The groups are shells around one centre, one inside the other: the same stretched ball of 5 dimensions in 6 sizes.
In the rows, zero is written as 128.
Known rows, each followed by its group:
[119 126 129 127 143 157 101 102 107 157 124 156 128 135 126 146 104 112
 164]  E
[109 104 101 108 131 157 122 102 138 138 125 134 136 129 145 115 120 115
 142]  P
[140 129 150 122 116 130 109 123 114 173 130 138 116 109 116 152 133 128
 145]  P
[109 104 113 103 152 144 117 112 147 150 126 145 141 151 163 110 124 106
 145]  B
[130 124  94 113  91 140 135  99 123 120 142 102 119  88 140 136 132 125
 134]  V
[137 131 172 139 114 150 101 124  95 187 117 161  93  93  68 168 123 147
 141]  J
[126 115 117 115 116 157 110 103 119 160 124 130 146 121 122 135 118 119
 156]  P
[118 122 134 141 111 181 109  99  94 155 113 157 100  90  68 156 104 144
 143]  D
[115 105 159 122 141 152 110 130 132 180 111 171 102 121  99 131 129 139
 127]  D
[141 137 124 105 138 103 112 117 128 151 149 120 141 143 189 140 134  93
 161]  J
[120  99 116  98 126 139 123 118 151 158 126 127 145 131 149 110 138 117
 136]  B
[127 125 100  86 156  83 132 121 164 123 159 112 138 160 244 108 148  80
 142]  D
[130 117 154 136  97 174 106 114  98 182 109 152 107  83  50 158 119 155
 138]  E
[118 108 100  99 111 117 153 121 161 113 143 111  94  95 169 107 156 129
  99]  V
[132 144 137 141 117 148 110 104  89 144 132 147  91  94 104 169 111 130
 148]  B
[138 131 166 136 127 159  83 114  88 202 114 162 134 125  80 169 108 127
 174]  E
[130 128 116 123 111 153 111  99 107 149 131 127 134 112 123 148 114 118
 159]  J
[114 111 106 109 142 152 112 101 132 146 127 138 149 145 155 121 114 104
 158]  J
[118 132 105 110 152 112 129 110 138 113 149 133 105 135 199 126 129  98
 137]  B
[126 127 119 107 132 101 139 125 147 123 149 125  89 111 181 125 150 117
 115]  J
[118 135  94 111 150 117 128 101 133 105 152 128 113 136 203 128 122  93
 145]  V
[130 138 129 117 158 127  95 106 112 160 138 145 148 161 172 147 109  88
 181]  E
[129 129 153 145  91 156 127 119 100 148 121 151  52  51  58 164 131 167
 107]  D
[123 114 158 124 149 161  87 117 112 198 109 170 143 147 102 143 110 119
 167]  E
[133 134 139 130 106 128 130 121 115 138 137 136  69  76 113 153 139 143
 115]  P
[124 109 151 131 111 178 100 113 105 189 105 157 125 103  61 148 115 145
 147]  B
[140 151 142 135 122 122 113 113  96 143 143 140  88 100 131 169 123 122
 146]  P
[118 106 141 125 122 173 105 112 116 179 108 157 127 115  82 138 115 137
 145]  P
[120 119 109 110 111 114 153 122 150 107 146 119  69  82 160 120 154 135
  93]  V
[139 122 170 132 111 155  97 125 101 200 113 155 116 102  67 161 125 144
 148]  V
[138 146 184 144 140 132  94 129  91 186 124 176  81 111  93 177 120 134
 148]  D
[123 116  94 105 103 126 146 110 146 112 144 105 106  92 162 119 146 125
 114]  P
[132 128 126 128 116 164  98  97  96 166 123 137 145 119 105 156 105 118
 173]  D
[116  97 111 113 104 175 119 103 129 158 114 130 143 107 100 122 121 134
 140]  V
[106  95 107 107 126 159 128 110 148 142 120 138 125 119 132 108 129 127
 126]  J
[138 132 119 109 126 123 109 109 121 156 141 119 150 136 164 141 126 100
 166]  J
[121 133  71 107 117 115 148  95 138  80 160  99 104 104 202 124 134 103
 128]  E
[139 132 171 127 144 135  87 126 104 201 121 163 131 140 112 159 119 117
 168]  B
[123 120 139 106 166 118 106 125 140 167 133 152 136 163 176 125 129  98
 155]  E
[104 105  76  94 141 127 145 105 165  99 144 118 121 133 204  95 136 102
 122]  V
[146 151 126 114 121  86 130 122 124 126 161 113  93 106 186 151 147 109
 133]  D
[131 139  95 113 126 124 121  95 117 119 151 112 134 126 182 142 119  96
 161]  B

New rows. What belongs after each?
[125 142 117 134 116 133 132 105 109 110 143 135  68  83 135 154 124 130
 124]  E
[123 141  93 117 135 117 132  98 123  99 155 121 103 119 192 138 123  99
 142]  E
[114 101 133 113 136 159 111 116 134 170 114 153 132 131 116 122 123 126
 141]  P
[133 124 174 134 117 141 111 134 111 183 118 162  80  90  76 156 136 152
 123]  V
[118 129 122 136 103 146 141 111 115 112 133 140  49  60 103 147 132 152
 101]  D
[133 135 143 139 112 160 102 105  89 165 122 149 109  98  85 167 109 134
 156]  J
[131 143  97  96 162  80 126 111 145 112 167 113 134 162 252 125 135  70
 158]  D
[113 111  73  84 144 107 144 108 171 101 154 104 139 147 235  93 143  87
 132]  E
[132 127 151 122 121 116 128 134 130 151 135 143  73  92 126 143 148 139
 111]  V
[129 147 114 122 146 119 113 102 111 125 149 135 116 135 180 150 114  95
 161]  E
[108  97 118 113 128 166 120 110 138 154 115 147 127 120 116 115 123 129
 133]  J
[120 111 116 100 135 117 132 124 155 138 138 127 116 127 175 112 146 114
 123]  P
[129 125 144 134 120 170  94 105  94 180 115 154 132 116  83 159 105 129
 166]  B
[141 135 118 116 100 118 130 113 121 134 146 109 108  92 146 146 141 124
 133]  E
[127 122  88 103 123 136 120  95 130 130 142 108 159 136 178 126 121  96
 163]  E
[124 115  84  86 134 105 137 111 162 117 153 100 147 143 221 103 145  91
 139]  B
[119 119 149 124 142 141 112 123 125 163 122 162  99 121 120 138 126 128
 133]  P
[132 138  75  95 128  93 139 101 144  95 168  89 134 132 236 122 139  83
 147]  V
[132 123 105  98 136 121 113 107 136 149 143 114 165 152 189 125 128  90
 167]  B
[132 149 112 122 139 114 118 103 111 119 153 129 108 125 181 152 119  98
 155]  B
[130 135 158 141 111 135 125 126 106 148 129 156  51  70  88 162 135 154
 110]  V
[134 135 155 131 144 150  83 110  94 190 121 161 143 144 112 163 103 110
 182]  E
[139 138 105 114 110 120 124 103 117 128 150 107 126 109 166 146 130 108
 151]  B
[127 111 137 125  94 162 119 115 116 165 116 137 108  83  77 142 130 150
 127]  B
[111 102  76  97 120 151 133  95 149 120 134 111 151 128 170 104 126 107
 141]  E
[118 121  68  88 135  96 152 107 167  85 164  94 122 131 242 100 148  89
 125]  E
[113 115 101 103 152 135 118 104 142 134 136 134 144 153 185 115 120  94
 154]  J
[137 142  92 102 131 102 124 102 130 117 161 101 142 138 215 135 130  84
 161]  E
[119 122 142 139 109 160 124 114 109 144 120 156  67  74  78 151 124 154
 114]  B
[140 133 122 110 110 106 132 121 132 135 149 112 103  99 162 139 148 121
 127]  E
[141 141 131 130  97 131 123 112 103 140 140 124  91  79 114 162 131 135
 134]  B
[113 121 106 121 130 151 124 100 123 124 131 139 110 115 141 131 116 118
 139]  J
[144 142 125 113 122 105 119 116 120 143 150 117 121 119 170 148 137 107
 150]  J
[122 117 121 116 109 129 141 121 139 128 136 128  80  84 133 128 146 140
 104]  P
[126 123 109 108 112 112 145 120 144 116 147 115  89  93 165 125 150 126
 109]  P
[128 114 180 142 117 180  90 122  93 210  97 178 109 100  33 163 112 155
 147]  D
[110 109  79  86 153 110 140 109 171 107 150 113 140 154 232  92 140  87
 134]  V
[111 101 124 108 129 138 135 124 153 142 125 142  98 110 137 111 142 134
 109]  E
[115 114  87  98 144 134 123  99 145 125 140 120 153 151 195 111 122  91
 155]  J
[123 111  94 108  97 143 138 104 137 123 136 108 120  93 140 122 137 128
 124]  J
[138 146 128 130 121 134 107 103  95 146 140 133 117 113 135 164 114 113
 163]  J
[135 130 130 105 151 111 105 118 131 163 141 133 149 158 185 134 129  91
 166]  P
[121 129  85  96 146  97 139 108 154  99 160 110 121 141 233 113 139  87
 136]  J
[134 135 115 117 133 138 101  99 108 153 138 128 154 142 156 148 110  96
 179]  E
[132 141 106 123 117 133 119  97 107 125 145 120 119 110 153 151 117 109
 155]  J
[119 112  94 111  90 133 156 111 145 102 141 107  81  68 140 119 150 142
  95]  V
[126 133 116 123 134 144 108  99 109 143 135 137 131 129 145 147 110 106
 164]  P
[121 112  95 104 101 125 152 114 151 109 143 106  96  86 159 114 151 131
 104]  B
[142 144 135 131  97 123 127 116 105 136 143 124  79  74 118 163 136 137
 127]  E
[118 129  89  98 161 110 123 102 145 114 153 122 143 162 228 116 124  77
 159]  V
[134 122 128  96 143  97 120 129 151 156 145 123 136 147 194 121 148  99
 143]  D
